Every row belongs to one group in each of 4 separate groupings. Each group adds its own fixed numbers to the row, and there is some noise. The rows also spread widely along 14 directions, which tell nothing about the answers.
In the rows, zero is written as 128.
Some rows, each with its group in each grouping after it:
[113 130 106 149 145 126  84 129  92  76 152 100 126 123 136 131 116 101
 150 131 116 139  96 113 120 157  94 159 143  94 104 120 116 143 113 120
 113 131 135]
M Q_676 S Q_387
[121 183 151 119 118 120 117 147  66 148 160 108 153 143 144 105 112 111
 141 142 102 195 104 130 142 155  86 140  97  77 140 107 138 118  88  96
 114 102 126]
P Q_801 N Q_387
[123  88 137 134 135 105 127 105 108 139 105 146 105 102 155 126 125 140
 108 131 146 167 168 115 116 101 109 109 147 147 112 140 158 162 102 161
 148  95 152]
D Q_4 C Q_362
[114 121 130 123 116  83 153 140 101 118 100 119 153 122 155 132 115 139
 110 132 145 105 145 116 113 102 156 107 153 128 118 164 127 122  84 158
 109 117 132]
M Q_4 S Q_442
[110 199 122 149 136 134  99  95  90 129 135 122 148 125 120  80 106  63
 171 208 107 118 110 126 142 142  83 178  97 106 139  54 116 103  96 130
  89  95 142]
D Q_801 B Q_442
[120  82 102 139 116 121 164 106 129 125 144 112 140 116 110 147 123  99
 166 152 131 120 152 155 131 140 119 108 121 114  83 142 119 139 102 142
 159 123 113]
P Q_676 N Q_769
[ 99 122 118 134 137 117 145 121 107 116 114 157 129  93 143 154 127  83
 113 142 136 112 180 140 122 115 154 132 126 123 124 126  98 110  95 171
 176 126 167]
P Q_801 B Q_178
[147  69 104 146 123 146 104 119 165 126 125 150 105 129 107 137 143 160
 169 152 127  55 109 103 123 106 121 139 140 183  89 151 148 131 144 146
 153 140 118]
D Q_801 C Q_178
[125 166 113 127 130 124 141 131 127 118 109 148 121 129 139 141 115 121
 137 154 127 114 142 136 141 153 125 147 110 138 122 136 120 127 113 146
 122 111 127]
P Q_4 N Q_362
[143 158 114 108 139 152 118 114 109 167 130 182 148 118 149 127 110 129
 124 154  99 122 129 129 148 126 114 149 112 141 147 104 153 124 127 143
 174  99 142]
P Q_4 N Q_769
[115 106 121 132 114  91 135 127 110 114  91 136 101 129 131 128 131 121
  98 129 148 152 169 111 124 103 136  98 161 144 108 147 132 140 105 159
 110 102 174]
M Q_676 S Q_178
[138 145  79 116 130 148 108 147 127  94 139 131 152 153 141 144 108 134
 151 128 116  82 112 122 119 142 128 171 135 139 115 141 119 138 118 138
 136 142 114]
M Q_801 N Q_178
[130 107 154 134 131 115 107 119 121 134 131 147 113 115 138 131 144 143
 123 129 126 136 129 124 116 133 110 134 115 141 128 132 155 144 127 143
 135 117 130]
D Q_4 C Q_362
[126 134 140 126 110 120 128 181 109 139 154 114 157 159  87 128 152 109
 115 122  98 116 118 119 140 129 142 126 100  99 124 102  97  69 111 129
 122 140 158]
D Q_801 C Q_769
[130 170 106 113 118 121 152 133 142  89 140 130 117 155 114 154 127 128
 143 142 122 117 143 154 146 176 121 131 115 148 116 155 141 127 126 133
 104 122 117]
M Q_4 C Q_362
[126 104 115 150 109 102 134 171 105 115 117  86 144 154 105 121 123 123
 127 117 119 131 121 104 134 123 132 103 128 125  94 125  99  90  84 135
 110 113 150]
D Q_4 C Q_769
[123 119 116 153 107  92 133 128 122 104 121 161  88  83  59 162 161  91
 152 174  85 127 109 140 179 150 125  81 117 156  86 155 128  42 148 105
 131 119 159]
D Q_676 B Q_387
[109 162 113 112 107 127 163 137 124 105 160 104 153 166 105 140 124 106
 159 157 128 101 150 158 139 157 132 138 109 125 123 136 128 111  98 139
 113 137 116]
D Q_801 S Q_178
[149 105 110 107  89  89 125 107 154 110  93 133 180 142 105 106 131 123
 156 175 128  17 130 133 107  94 159 115 135 158 119 132 143 163 125 175
  75 104  90]
M Q_801 B Q_178
[114 135 132 151 150 170 137 118 163 176 148 150 103 138 109 125 138 107
 160 156 132 119 159 119 146 125 110 178 103 115 114  85  95  99 121 144
 176 142 161]
M Q_4 N Q_362
[150  45 125 144 130 132 117 125 128 136 114 156 135 110 113 148 128 105
 132 119 131 132 139 136 137 129 104 130 108 123  90 100  95 172 128 155
 176 113 147]
P Q_4 C Q_769
[121 159 129 138 109 103 151 106 110 112 124 142 115 119 121 141 121  99
 155 177 123 138 135 164 148 172 100 124  88 132 116 141 140 124 113 118
 104  98 117]
P Q_801 N Q_442
[135 199  78 104 115 138 177 152 138  82 132 129 137 171 116 163 122 120
 156 161 134  89 136 159 165 180 137 153 126 129 106 175 106 121 119 136
 106 146 118]
P Q_801 C Q_178
[131 140 102 172 102  84 137 130  94 105 104 116 131 119  90 128 113  83
 188 179 101 129  69 143 175 163  94 113  85 145  74 114  96  70  92 102
  96  93 122]
D Q_801 S Q_178
[110 150 131 155 131 119 135 133 129 108 132 117  96 131 122 134 129 115
 162 154 141 134 120 136 135 162 109 157 107 127 107 141 111 101 106 123
 120 138 129]
D Q_4 B Q_178
[157 142  52  96 132 149 107 141 102  90 136 148 152 118 120 157  95 123
 143 139  91 128 100 135 166 160 101 140 144 133 100 145 124 143 130 124
 146 115 128]
P Q_4 N Q_178
[152 116 125 111 120 134 141 127 141 159 131 155 142 130 124 135 149 160
 134 153 121  70 130 120 134 103 143 119 135 143 121 162 154 123 137 148
 149 133 123]
P Q_801 C Q_769
[109 146 119 158 140 155 126 128 133 132 161 150  64 122 127 163 140 138
 146 139 111 133 137 122 139 155 107 143 106 166 120 147 152  61 130 110
 186 142 153]
D Q_801 N Q_769
[125 143 112 147 123 148 106 152 126 116 163 121 112 132  77 137 146 124
 170 164  92  97  79 109 168 148 101 146 119 134  97 126 118  55 142  96
 119 146 149]
D Q_801 S Q_442
[130 110 112 122 120 134 108 168 109 111 118 159 143 135 131 151 120 128
 102 114 117 106 133 114 130 128 131 136 125 145 129 120 114 129 131 144
 140 120 164]
P Q_801 S Q_442
[146  73 113 142 115 132 152 148 144 146 139 109 127 155 118 139 125 148
 183 119 149 141 134 132 135 125  96 132 122 116  66 150 109 170 103 127
 159 144 106]
M Q_801 N Q_362
[115 103 121 132 111 112  97 131 113  84 155 106 108 116 128 142 132 139
 138 131 104 117 117 116 105 144 116 102 137 146 114 162 182 119 127 114
 118 115 113]
P Q_801 N Q_387
[137  81 102 132 120 124 135 135 124 130 151 123 155 112 112 147 130 130
 160 132 112  84 117 130 123 109 130 115 136 132  94 147 128 109 111 134
 179 145 115]
M Q_801 B Q_769
[ 94 102 121 177 120 134 140 147 143 119 159  62 111 155 106 123 133 119
 172 138 143  83 131 104 113 132 123 134 117 125  94 126 109  75  89 129
 132 144 135]
P Q_801 S Q_769

New rows. What belongs after each?
[116 147 125 139 124 121 176 131 122 102 160 131 116 119 116 183 137 103
 180 157 122 131 133 189 151 191 119 137  86 109  96 173 121 108 113 113
 157 153  98]
D Q_801 N Q_387
[ 97 142 125 132 133 126 156 137 135  84 139 131 136 138 120 165 130  74
 124 136 137  91 172 163 118 163 157 164  94 119 127 121  80 112 103 172
 142 152 148]
D Q_4 C Q_178
[146  97  94 119 122 131 149 130 122 130 129 138 128 140 137 152 122 152
 125 120 130 139 156 125 134 114 117 104 158 152  98 168 152 146 108 142
 169 122 142]
M Q_801 C Q_769
[103 113  92 129 129 132 113 101 128  66 144 123  96 125 116 147 122  86
 134 141 138 139 188 141 115 147 109 129 148 139 112 129 143 162 118 154
 131 115 156]
M Q_801 B Q_178
[123 118 109 147 141 143 110 131 120 109 145 125 124 124 124 141 125 120
 140 132 112 107 116 115 126 143 113 151 125 130 107 122 120 106 115 139
 152 135 142]
D Q_4 C Q_769
[142 156 140 109 110 124 150 128 142 154 134 125 138 159  90 105 146 127
 152 174 122 104 128 124 161 127 126 126 130 109 115 133 137 113 127 128
  92 121 125]
M Q_4 C Q_387
[123 131 125 147 116  97 111 124  99 129 119 121 145 126 121 105 125 116
 140 156 107 116 108 112 124 119 117 118 121 140 127 111 139 101 104 134
 109  98 134]
D Q_676 B Q_769
[108 155  93 134 131 148 140 181 102 118 163  94 153 146 129 138 117 131
 133 127 111 104 113  98 140 127 138 138 148 111 108 150 102  54  88 125
 147 153 158]
P Q_801 C Q_442
[134 131 118 137 119 134 148 122 120 162 140 144 146 146 132 137 107 126
 163 141 110 123 130 146 135 136 107 131  88 150 120 114 141 101  98 123
 174 111 117]
M Q_801 N Q_769
[142  82 109 113 133 147  97 118 111 128 153 153 151 118  96 136 134  88
 127 131 100 149 145 127 143 124 100 131 143 100 109  88 118 163 139 144
 160 119 169]
M Q_676 C Q_387
[115 173 129 121 115 131 141 163 110 135 160  71 103 188 129 103 118 172
 148 125 142 193 123 102 145 145  95 138 145 112 112 170 154 111  87  95
  92 136 127]
D Q_4 N Q_178
[127 130 122 118 119 123 127 153 122 119 128 114 111 167 117 116 140 138
 103 122 135 159 154  95 134 117 126 116 169 116 115 146 139 135 121 136
  99 124 171]
M Q_676 C Q_387
[138 125 121 137 115 117 157 104 115 128 123 148 147 119 130 140 112 109
 171 173 130 105 127 162 139 152 107 130  94 135 106 132 129 149 109 139
 133 107 104]
P Q_801 C Q_442
[118  95 129 134  88 105 152 133 150 113 129 131 118 146  76 148 145 116
 154 149 124  97 157 152 130 138 136  93 100 173 111 137 143 103 121 139
 128 116 126]
D Q_801 B Q_178
[130 117 104 129 134 139 105 149 106 115 172 118 128 125 107 140 137 117
 141 121 102 141 117 114 139 136 104 133 138 109 105 129 124 108 122 116
 158 145 152]
M Q_801 B Q_769
[117 165 130 122  99 108 135 140 126 129 123 128 145 166 107 109 126 112
 133 150 114 104 144 124 129 123 140 119 110 152 145 109 141  82 106 138
 102 105 142]
M Q_801 B Q_178
[133 196 101 121 140 126 145 146 118  71 121 132 130 134 141 159 125 107
 146 160 135  99 114 148 151 189 130 178 125 101 109 168  95 140 124 138
  96 146 117]
P Q_4 C Q_387
[105 161 124 145 177 149 101 140 102 130 164 140 111  76 135 144 146 102
 137 151 110 134 108 109 146 137 116 184 134  82 111 128  87  80 118 129
 171 169 162]
D Q_4 B Q_362
[110 104 144 122 134 123 133 141 124 147 148 153 137  99 129 153 142 119
 119 125 121 111 142 132 125 115 150 129 113 117 129 134 116  95 118 149
 185 143 146]
P Q_4 B Q_178
[127  77 115 127 120 110  74 128 128  73 143 104 169 119  95 125 147  82
 135 140 107  40 120 122  88 117 145 137 134 107 112 100 112 155 133 164
  95 131 117]
M Q_801 B Q_769
[155 122 119 128 130 150 117 171 135 137 117 187 132 143  75 157 159  96
 102 127 101  98 139 123 169 128 141 156 100 126 118  86  61  95 154 153
 153 147 197]
D Q_801 C Q_769
[110 122  96 121 137 142 133  89 117 125 165 144 122  81 113 147 134  94
 140 175 106 104 165 135 138 115 126 110 150 135 119 138 159  95 122 150
 181 120 150]
P Q_801 B Q_769
[131 115 117 122 119 145 147 144 151 118 144 134 118 146 103 156 135 132
 139 135 126 113 152 132 150 148 126 128 130 133 106 152 127 126 135 135
 152 137 142]
P Q_4 C Q_387
[118 133 111 142 105 109 126 174 128  84 136  91 113 167  81 133 147 104
 125 119 116 125 130 109 138 144 136 118 130 119  98 135  91  81 109 127
  85 134 165]
M Q_801 C Q_178
[119 149 148  90 102 106 137 163 105 129 168 124 167 149 123 138 144 148
 103 120 105 103 120 125 119 124 154 114 132 117 150 157 162  96 130 127
 104 145 126]
M Q_676 S Q_442
[132 125 116 114 108 108 117 176  91 116 154 113 154 135  88 136 142 122
 113 120  92 135  98 106 155 124 131 106 147  99 105 138 113  82 127 109
 101 137 163]
M Q_676 S Q_442
[135 201 122 105 155 127  76 165  88 106 126 177 109 118 143 138 154 128
  72 120 104 163 116  90 140 130 125 164 158 107 150 133 121 118 150 131
 107 133 188]
M Q_676 B Q_362
[ 91 141 102 147 123 160 175 135 157 130 143  94 123 178 113 121 110  96
 169 153 167 110 193 133 129 130 127 156 124 126 111 107  92 113  80 158
 152 139 152]
P Q_801 B Q_178
[118 121 133 145 130 111 100 130 108 115 174 113 126 102 114 136 151 117
 151 136  98 112  90 121 114 142 115 127 121 113 116 139 144  94 129 111
 131 143 118]
M Q_676 B Q_769
[106 170  86 122 143 146 111 114 104  98 157 105 126 129 149 123 108 118
 140 157 121 112 128 106 127 127 114 151 168 124 119 145 148 107  97 137
 126 131 140]
M Q_801 S Q_178
[140 165 135 169 122  76  69 160  55  89 115 145 119  85 154 148 118 127
 155 136  64 143   4 120 136 185  89 132  70 140 111 149 133  64 118  65
 109  99 102]
P Q_801 N Q_387
[ 96 135 127 154 123 147 126 176 151  89 181 107 101 141  73 163 166  97
 140 128  97  77 128 118 139 167 147 139 107 116 116 133  97  32 137 120
 139 171 164]
P Q_801 C Q_387
[133 188 117  89 141 153 135 137 141 130 163 157 134 123 106 150 153 124
 129 164 108  88 138 137 163 150 143 163 130  99 131 148 123 110 154 138
 127 154 132]
P Q_4 N Q_362
[140 123  57 110 122 139 114 141 109  95 130 104 157 150 123 122 101 132
 147 140 120 107 119 102 143 111 115 129 187 134  92 147 132 139 100 141
 119 122 140]
M Q_801 S Q_178
[123 140 119 157 151 118  98 139  79 100 136 122 136 104 132 133 138  85
 130 139 114 129  95 120 125 149 116 170 119  83 107 115  81 119 107 135
 119 141 149]
D Q_676 C Q_769
[125 150 126 112 119 133 127 137 135 114 169 121 117 134 106 147 150 127
 149 150 114 105 123 135 138 151 129 140 121 117 121 159 140 107 134 120
 118 148 118]
P Q_801 N Q_178
[120 118 161 114 108 110 142 133 129 106 145 120 145 142 128 144 144 118
 139 141 152  96 143 160 111 152 130 147 100  98 124 142 125 181 130 145
  96 142 100]
P Q_801 S Q_442
[ 96  93 103 140 125 108 141 112  63 135 157 117 159  97 143 144  88  93
 136 117  96 179 138 135 129 117 103  91 129 134 108 111 142  85  63 132
 206  95 155]
M Q_676 S Q_178
[101 163 123 125 120 119 151 141 107 122 134 101 103 149 155 122 119 148
 116 144 147 150 159 101 130 118 124 109 169 132 125 176 167 105  90 132
 113 118 150]
P Q_801 S Q_387
[170  50  81 115 122 140 103 145 100 162 128 152 157  99  73 136 142 127
 130 141  89 130 106  99 186  74 109  88 174 121  68 120 116 117 138 132
 178 121 174]
D Q_801 S Q_769
[123 126 118 135 125 104 115 120  90 167 133  97 174 120 142  84 102 146
 154 154  97 106  86  83 124  82 112 108 149 136 115 116 159  80  77 128
 132  94 119]
M Q_4 S Q_362
[130  80 124 142 124 148 113 141 121 149 145 137 138 146 119 135 113 125
 146 117 110 133 133 116 130 123  96 133 109 138 111  91 131 124 115 129
 181 119 150]
M Q_801 S Q_387
[121 117  83 140 143 145 101 137 121 105 146 119  86 111 113 143 131 154
 131 137 110 115 122  84 139 117 118 119 178 163  97 171 156  72 130 121
 156 136 165]
D Q_4 B Q_769
[135 121 159 121  88  74 129 169 104 136 142  88 152 141 115 117 153 159
 129 126 106 110  91 114 113 117 144  86 118 116 120 170 155  97 106 111
  82 123  94]
P Q_801 N Q_769
[139  93 111 114 115 120 102 134 120 126 115 152 126 121 104 130 144 135
 102 139 110 110 155 108 131  89 135  95 159 163 120 135 155 124 135 154
 134 109 167]
D Q_801 B Q_769
[130 178 132  92  99 108 124 148 114 112 142 108 150 168 102 115 144 134
 117 152 112 112 128 125 138 137 131 122 132 126 144 134 163 130 128 131
  55 113 122]
D Q_801 S Q_362
[143  93 164 131  97 113 105 135 134 131 159 134 108 138  75 132 165 123
 157 136 117 147 108 148 136 158  92 125  79 133 113 116 148 145 150 102
 112 125 114]
D Q_801 B Q_178
[142 136  81 111 125 143 132 141 119  94 134 125 121 152 115 144 111 129
 132 128 119 160 141 122 163 152  99 123 161 135  97 149 136 140 121 124
 131 117 156]
M Q_4 C Q_387
[123 177 136 163 125 110 115 129 108 141  99 119 131 160 168  85 110 151
 148 157 134 100  85  88 106 119 119 169 110 153 137 116 132 101  86 139
  91 106 123]
D Q_676 C Q_178
[131 101  78 159 143 142 122 104 131  94 108 147  94 120 117 144 120  97
 151 157 141 122 159 133 136 142 103 146 143 143  82 128 102 159 124 155
 139 120 152]
D Q_676 N Q_769
[ 99 151 134 119 145 138 140  96 142 134 177 115 110 115 148 134 139 136
 144 155 132 105 164 130 106 126 130 148 140 117 129 161 170 120 112 145
 151 145 108]
M Q_4 N Q_362
[138 167 133 103 122 168 131 124 148 146 163 174 124 144  94 150 145 115
 152 170 106 104 139 149 170 161 110 160  96 131 140 111 147 116 160 125
 147 134 139]
P Q_801 S Q_387
[119 116 170 135 119  96 117 112 106 149 135 168 118  95 132 140 149 118
 110 135 107 132 135 138 109 131 129 112  87 135 147 120 161 112 128 136
 143 103 134]
P Q_676 N Q_769
[137 148  75 121 127 100 106  98  65 128  84 139 176  91 170  93  81 135
 137 189 110  99 102  97 124  75 116 113 181 160 116 146 166 127  86 152
 115  76 129]
D Q_801 B Q_442
[118 118 158 142 122  85 134 117  86 145 133 105 160 104 140 112 126 103
 133 149 115 128 110 133 120 124 123 116 103  92 118 117 124 114  80 138
 125 104 119]
P Q_4 C Q_769
[149 113  98 128 137 129 129 133 111 124 112 158 143 124 143 149 120 120
 123 129 126 120 138 130 132 119 125 139 137 128 104 138 110 150 110 155
 162 124 147]
M Q_801 C Q_769
[114 173 138 140 107  88 143 125  95 142 156 104 126 117 122 122 137 129
 154 162  88 126  97 124 135 132 122  91 114 133 119 161 169  33  91  94
 115 111 111]
M Q_801 N Q_769
[146 114  85 106 109 140 112 136 120 112 143 147 138 146 117 147 106 137
 137 116  96 134 129 130 134 139 106 114 130 167 117 131 160 133 125 124
 158 107 132]
M Q_801 N Q_178
[104  64 140 126  93 118 151 117 139 141 162 137 127 125  90 158 138 102
 125 124 105 124 185 148 122 124 135  68  97 164 126 115 161  84 110 145
 188 105 153]
P Q_801 C Q_178
[ 99 176 119 121 108 121 134 134 136  78 157  72 133 180  98 111 142 112
 130 162 121  64 152 122 109 144 151 129 137 134 140 139 153  96 107 149
  59 128 130]
D Q_801 C Q_769
[116 170 106 142  74 108 183 169 171 115 113  83 145 211  48 104 132 100
 174 179 128  55 150 125 159 136 155 108 111 148 105 114  97  50 103 130
  61 119 139]
M Q_801 B Q_387
[141 120 105  78 120 154 115 123 122 142 158 150 135 141 103 132 126 128
  97 124  99 151 175 121 148 113 114 108 156 131 137 115 174 141 140 142
 153 104 168]
M Q_4 N Q_769
[135  95 144 152 126 101 121 131  84 145 109 120 153 112 145 117 116 117
 156 144 129 143  94 121 130 118 101 134 113 101  91 115 108 142  83 127
 136 111 123]
D Q_801 S Q_387
[131 159 134 138 146 131 119 116 124 137 129 145 110 142 133 112 144 119
 129 153 133 123 135 110 130 126 118 164 129 110 123 119 119 134 127 144
 112 131 154]
M Q_676 C Q_769
[132 119  89  82 104 150 152 128 125 107 190  96 154 148  85 146 128 121
 154 156 124 130 156 153 161 149 105 109 162 100  99 156 158 162 129 125
 120 133 124]
P Q_801 S Q_442
[154 111 120  92 115 137 116 108 129 153 154 167 139 132  89 129 140 128
 117 143  87 127 143 126 158 116 110 101 133 146 129 112 173 125 149 134
 147  99 151]
M Q_4 C Q_769
[121 153 111 117 133 141 113  92 100 127 161 137 137 122 153 130 103 121
 154 158 101 142 134 136 125 139  90 138 127 133 134 128 183 136 108 121
 159 107 114]
M Q_801 N Q_387
[123 130 114 133 113 137 115 126 121 132 132 114 132 168 112 100 116 125
 133 144 121 128 148 110 121 125 109 129 126 141 133 100 149 133 110 141
 108  99 143]
D Q_676 N Q_769
[113 147  84 114 133 155 103 113 127 101 188 132 124 100  91 145 144 124
 154 180  80  67 116 117 147 127 119 126 157 150 121 153 175  61 150 118
 147 146 140]
D Q_801 B Q_442
[112  73 143 142 123 106 114 120 108 110 139 119 121 102 145 142 137 127
 119 126 138 122 144 122  95 122 121 118 132 120 111 150 142 154 113 144
 133 124 133]
P Q_801 C Q_442
[121 130 130 133 112 106  89 184  81 122 131 134 155 136 109 129 128  90
 100  94  74 147 102 108 134 129 133 122  94 115 133  77  90  65 105 118
 130 109 175]
M Q_801 N Q_178
[125 129 149 100 103 115 191 105 138 172 162 141 118 143 102 142 154 135
 135 151 133 151 190 161 144 123 134  89 120 122 122 164 174 124 124 132
 145 127 119]
M Q_676 N Q_769
[116 102 111 136 117 106 136 175  89 136 151 130 174  93 110 158 132 115
 135 118  78 104 105 124 138 106 150  93 117 133 107 136 107  30  88 127
 195 139 144]
D Q_801 B Q_362
[107 140 113 118 134 120 114 124  86  88 149 114 162 104 139 145 111  98
 134 149 109 116 121 138 129 144 122 136 137 103 122 131 135 122  99 143
 130 123 128]
D Q_4 S Q_387
[135  88 147 118 108 115 108 128 121 133 154 111 132 140 105 118 150 145
 134 131 122 127 124 121 111 121 113 119 127 116 116 137 164 163 134 127
 107 126 110]
D Q_676 N Q_769
[133  75  83 150 123 132 134 115 157  80 124 100  66 124 113 149 138 159
 177 163 173 108 138 115 139 134  96 121 188 145  47 208 144 183 141 128
 104 141 120]
P Q_801 S Q_442
[118 123 112 119 133 144 122 132 107 106 159 111 136 135 130 136 128 126
 129 141 127 123 144 124 121 129 114 142 148 112 114 146 138 140 112 140
 129 141 144]
D Q_801 C Q_442
[117 158 120 108 132 135  91 151  92  97 143 135 134 126 101 134 132  76
  93 134  89 160 144 123 154 146 121 138 132  91 133  92 109 108 128 131
 114 115 190]
D Q_4 N Q_387
[128 129 119 125 144 133 105 128  97 111 132 166 123  93 139 157 136 110
 119 145 114 127 130 134 135 133 119 152 129 116 116 140 121 135 130 138
 148 136 150]
D Q_801 N Q_442
[124 131 116 138 121 119 113 179  98 107 158  98 124 137 102 140 143 131
 131 121 103 147  99 112 142 142 114 121 132 112 103 144 119  81 111 103
 124 145 150]
D Q_801 B Q_769
